There are 4 ways to turn a row about zero (a turn may also mirror it). The second row of each pair is the first, turned, with some noise. The first 36 pairs use one turn. New pairs use 3 turns, one after the other, and a turn may come again.
Known pairs, each followed by its turns in order:
[ 45  15  -7  22  -4  -6  -2 -12]
[ 20 -11  -5  27  33  18  12  -8]	j613

[ -9 -36  34  -5 -41  19 -59  12]
[ 15 -76   8  -6  50  -3   0 -13]	j119

[-13   0  12  -4  -8 -11  -3 -10]
[-5  9  1 13  1 19 -3  1]	j364

[ 14 -11  15   9  15 -24   9  59]
[-16  23  46  18  21  -5  35 -15]	j119

[ -9 -13 -55  -1 -31 -17 -25  59]
[ 46  10  32  35  39 -38  -2  24]	j119

[-17  11  12 -23  46  -7  26  22]
[ 22  17  51  10   4 -15 -23  19]	j235

[  0 -22   4  -8   8  25  -5 -12]
[ 10   5  24 -25   1  10  -8  -4]	j613

[  6  -1  -5 -14  39  10   7  34]
[ -5  28  41 -13  -3 -10  -6 -21]	j119

[ -4  27   7  -2  -4 -11  -8  28]
[ -6  10 -28  20  -6  -7 -13  15]	j613

[22 -3 23 18 36  5 -6 31]
[-11  12  24  -9   6  -2  28 -47]	j119

[  4 -55 -17 -14  -6 -11 -12   3]
[ 28 -13 -15 -15 -30  -4 -16 -35]	j235

[-10  -6   3   4  -6  12   7  -6]
[-4 10 -5 -6 -3  3 10 10]	j364

[  6  -3  13 -41 -16  12 -24  19]
[ 15 -28  29   6  -6  18  -8  33]	j364

[  3 -39   9  23 -16  33  -3  17]
[ 16  -4 -29 -10 -16 -36  27  -4]	j235

[-12 -10  20  33 -35  46  -4  31]
[-21 -21 -38 -18 -37   5   8  40]	j364

[ -8  12  -6  59  -2 -13  28  15]
[ -8  11 -57  -9 -19 -16 -11 -27]	j364

[ -2 -31   7  -3  27 -17   0 -12]
[  2   5  18 -15 -36  -2 -13 -11]	j235

[ 50   0  -8 -17  12 -12  20 -35]
[ 19  21  22 -25  48 -16 -10  -4]	j364

[-19 -29 -19  -4 -26 -30 -22  14]
[ 10   9 -24  17 -14   1 -18 -48]	j235

[-52  -7  -2  10   7   1   3 -19]
[-30 -10 -24   6  -6 -32 -24   8]	j119

[ 1  3  6  4 11 -5  9 33]
[ -9   9 -16  16 -21  11 -12 -10]	j613

[  4  -9 -26  -3  -3  59 -14  59]
[ 41   1  45 -39  13 -48   8  -4]	j119

[ 12  22  -1 -51  -3  22  59   8]
[ 54 -15  22  17  25  27  -2  48]	j235

[ 21  10 -39 -10  -2  -9  23  -2]
[  5 -37  -2  16   2  18 -25  11]	j235

[ 25 -15 -59 -16   9   8  -7 -10]
[ 48  -3  37  17   8 -22   5 -24]	j613

[  6 -20  10   4  -5   2  32 -17]
[-13   5  13 -14   2  23  29 -13]	j613

[ -5 -14  24  -4  35  13  -2  -2]
[  6   1 -13 -34 -15  21 -18 -15]	j613

[  5  -8  -2  -2   4 -37   1   3]
[ -4  -4  18  11 -17   9 -10 -23]	j235

[  2 -38   2  -3   2  52   1  31]
[  2  21  44  -4 -26  32 -31  -8]	j613

[ -2  -4  -5   6  46 -13 -43  29]
[-11 -51  15   7  -5  -1  10 -44]	j364

[ 34  17  23   2 -14   3 -20 -21]
[ 21 -23 -14  -3 -12  36  12 -20]	j119

[  0   2  -1 -16  -8 -24   7 -11]
[  7   2  10   7  -7  27  -4 -10]	j235

[-12  42  21   4   9  58 -14   6]
[ 27  -3 -10 -10 -22  32 -24  55]	j613

[ 5  0 17 -6 14 -9 17 -7]
[  1  17   8 -15   4  13  -7 -14]	j364

[ -3  -5   1 -10 -26  18  10 -13]
[  3 -20  -8 -18  -5   3   0  25]	j119

[-12  14 -19 -16   1 -23  -2  20]
[ 24  -5   8  26 -11  -7 -13 -15]	j364

New pairs, each followed by its turns in order:
[ 9 -3 -9  8  2  0  1 -3]
[ 5 -5  7  5 11 -5  4  3]	j235 j235 j613

[ 30  12   0 -22  -4  -6 -18  28]
[-11  -1   1 -35 -10   9 -16  31]	j119 j119 j119

[  6  22 -38  12   4 -10  -7   4]
[  9 -26 -15 -10  10 -23  -3 -20]	j235 j119 j613

[  4  -9  -1  42 -28   1 -34  -4]
[-20  -3 -16 -38   3 -15  -6  37]	j613 j364 j119

[ 21  25  -5   1  27   7 -15  24]
[ 6 11 25 34 18 -4 16  4]	j235 j613 j364

[-14  15  29  14  59  -6 -31   3]
[-23  28  -7 -15 -61 -16 -15   6]	j364 j364 j364

[  8   3   7 -37  -9  -8  17   1]
[ 18  14   6 -12  11 -11 -19 -25]	j119 j235 j364

[ -5 -12 -21  11   8  -2 -48  25]
[ 23   7 -31  18  13  -5  -7  40]	j364 j235 j364

[-12 -51  20  28 -12 -17   4  46]
[ -1 -50  10  36  -9   1  47 -11]	j119 j235 j119

[-34  16   5   4  11  -6  -6  -5]
[ 18 -12  -4  -7 -25  20  15   0]	j364 j613 j364

[ 40   5 -10  27  19 -46 -28  41]
[-19  21  15  32 -52  11 -40  32]	j613 j364 j235

[-17 -28 -14  43  16   3 -14   6]
[-37 -19  -5  19 -14  25   6  21]	j119 j235 j364

[ 59  40  -3  12 -30  18 -21  24]
[ 65 -26  -2   1 -35 -25  20   2]	j119 j235 j235

[ 13 -35  36  -3 -20  -7  34  12]
[ 31  18   3  -6   7   0 -27 -48]	j364 j235 j613

[  0   4 -28  -6 -49 -41  52 -56]
[ 56  -7  -1  78  -2  -3 -27 -31]	j235 j364 j235

[ 10  22   7  -8  22   7 -44 -50]
[ 39  16  40 -11 -15 -44  -3  -2]	j119 j235 j613

[  5  -5 -27 -32   0  27   9  20]
[ -8   2  12 -16  15  39  27 -17]	j364 j235 j613

[ -4  22  18   4   1  16 -10  36]
[  1  -3 -14  23 -26 -17  -5 -29]	j613 j364 j235

[-3 42 32 13 -1  6 -8 -9]
[ 19  11 -10  17  -9 -19   1  43]	j235 j613 j364

[ -3  12  -4 -20  59 -20  -8   8]
[-19  18  41 -26  -9   1 -37   3]	j364 j613 j119

[ 3 12 -3 -5  2  4 28 -8]
[  8 -16 -16 -22  -6  -6   5  -3]	j613 j235 j364

[ 29  19  14 -22  14  28  12  15]
[-28  13 -23  -2   7 -34 -24 -18]	j613 j364 j613

[ -5  -4   5   3   9  10 -24  30]
[  9  21  16 -27 -11  -7  12  14]	j364 j364 j119

[ -3 -16  -9  29  -1  -2   2   6]
[ 23  23   1 -12   1  -1  -2  -4]	j613 j613 j235

[ 38  16  -5 -17  10  -7  -7 -12]
[  3   9  -2 -39  -4 -18 -15  -3]	j235 j119 j613

[ -8   8  14   0 -11  17  -5  25]
[  5  20  -8  -4  15 -20  15   5]	j235 j613 j364

[-18  11   1  41   4 -30   2  28]
[  3  -1 -21   6  -2  55  17  -1]	j613 j613 j364

[  4  59 -22   1   1  -4  15  11]
[-16  19  20  34   2  26  -3 -34]	j235 j235 j235

[-10  -4 -10   8  12  13   1   0]
[ -6   0 -19  -1  -1   0  -9 -11]	j235 j235 j119

[-19  -1   2  34  -7  -6  20  13]
[ -2   5 -19  30 -25  14   4   8]	j119 j613 j235

[-11 -25  26 -44  18   2   9  28]
[ -8   6  34 -23 -23  25 -10  42]	j119 j364 j613

[-25  -2   7  38   1  15   2   2]
[-19   9  -6 -15  23 -30 -13 -10]	j119 j364 j364

[  4  -1 -48 -34 -29  10  21   5]
[ 20 -42   1   6  29  26  33  19]	j119 j364 j364

[-16 -15  25 -13  16  25   0  20]
[ 32 -14   8 -13 -14  29  12   4]	j364 j119 j364

[-37   9  -1  18   9  13 -23 -31]
[ -7 -29 -16  27 -28  13 -15 -16]	j613 j613 j119

[  2  42 -28   3   0  27  -2 -23]
[ 30 -33  10 -24   1  13 -24 -22]	j613 j364 j235

[ 26  39 -16  10   7  -6  17 -19]
[-41   2 -30 -14  -7 -11  15   1]	j364 j119 j235

[-30  11 -18 -10  36  21   5 -48]
[ 42  -5 -28  41   1  -6 -35  14]	j364 j613 j235

[  3 -24   1  -6  21 -23 -22  -1]
[  3 -23 -19 -19 -11  25   7  -7]	j613 j364 j613

[ 28 -30 -23 -18  -1 -50 -11  31]
[-37  14  39 -42  37   2  20  -4]	j364 j613 j364

[  6  -8 -23  19   0  25  45 -14]
[-19   2  -1  30   4  33 -18  33]	j364 j119 j613

[ 25  15  -4   9   7 -19  -3  11]
[-21   1  -7 -25   5  -7 -14   8]	j364 j119 j235

[  7   2   4   2  46  36 -16 -16]
[ 29   2  -3  52 -21   4 -13   6]	j235 j613 j119

[ 34   3  46  -5  21 -37   9  -1]
[  8  20  -1  28 -50   2 -33  15]	j119 j364 j364

[ -2   3 -18  -1  23  -8 -15  59]
[-45 -31   7 -14 -29 -14  15  17]	j119 j235 j119

[-10   6  13  -2 -59  -2 -10  59]
[ -8 -59 -46   9 -26 -18  22   7]	j613 j235 j613

[-33 -51  11  30   6  31 -40 -19]
[-30 -25  22  44  26  22  -7  49]	j119 j235 j364

[-20   1 -11  -7   2   5 -55  33]
[ 12  -2 -14  -8 -49 -18  11 -44]	j364 j119 j613

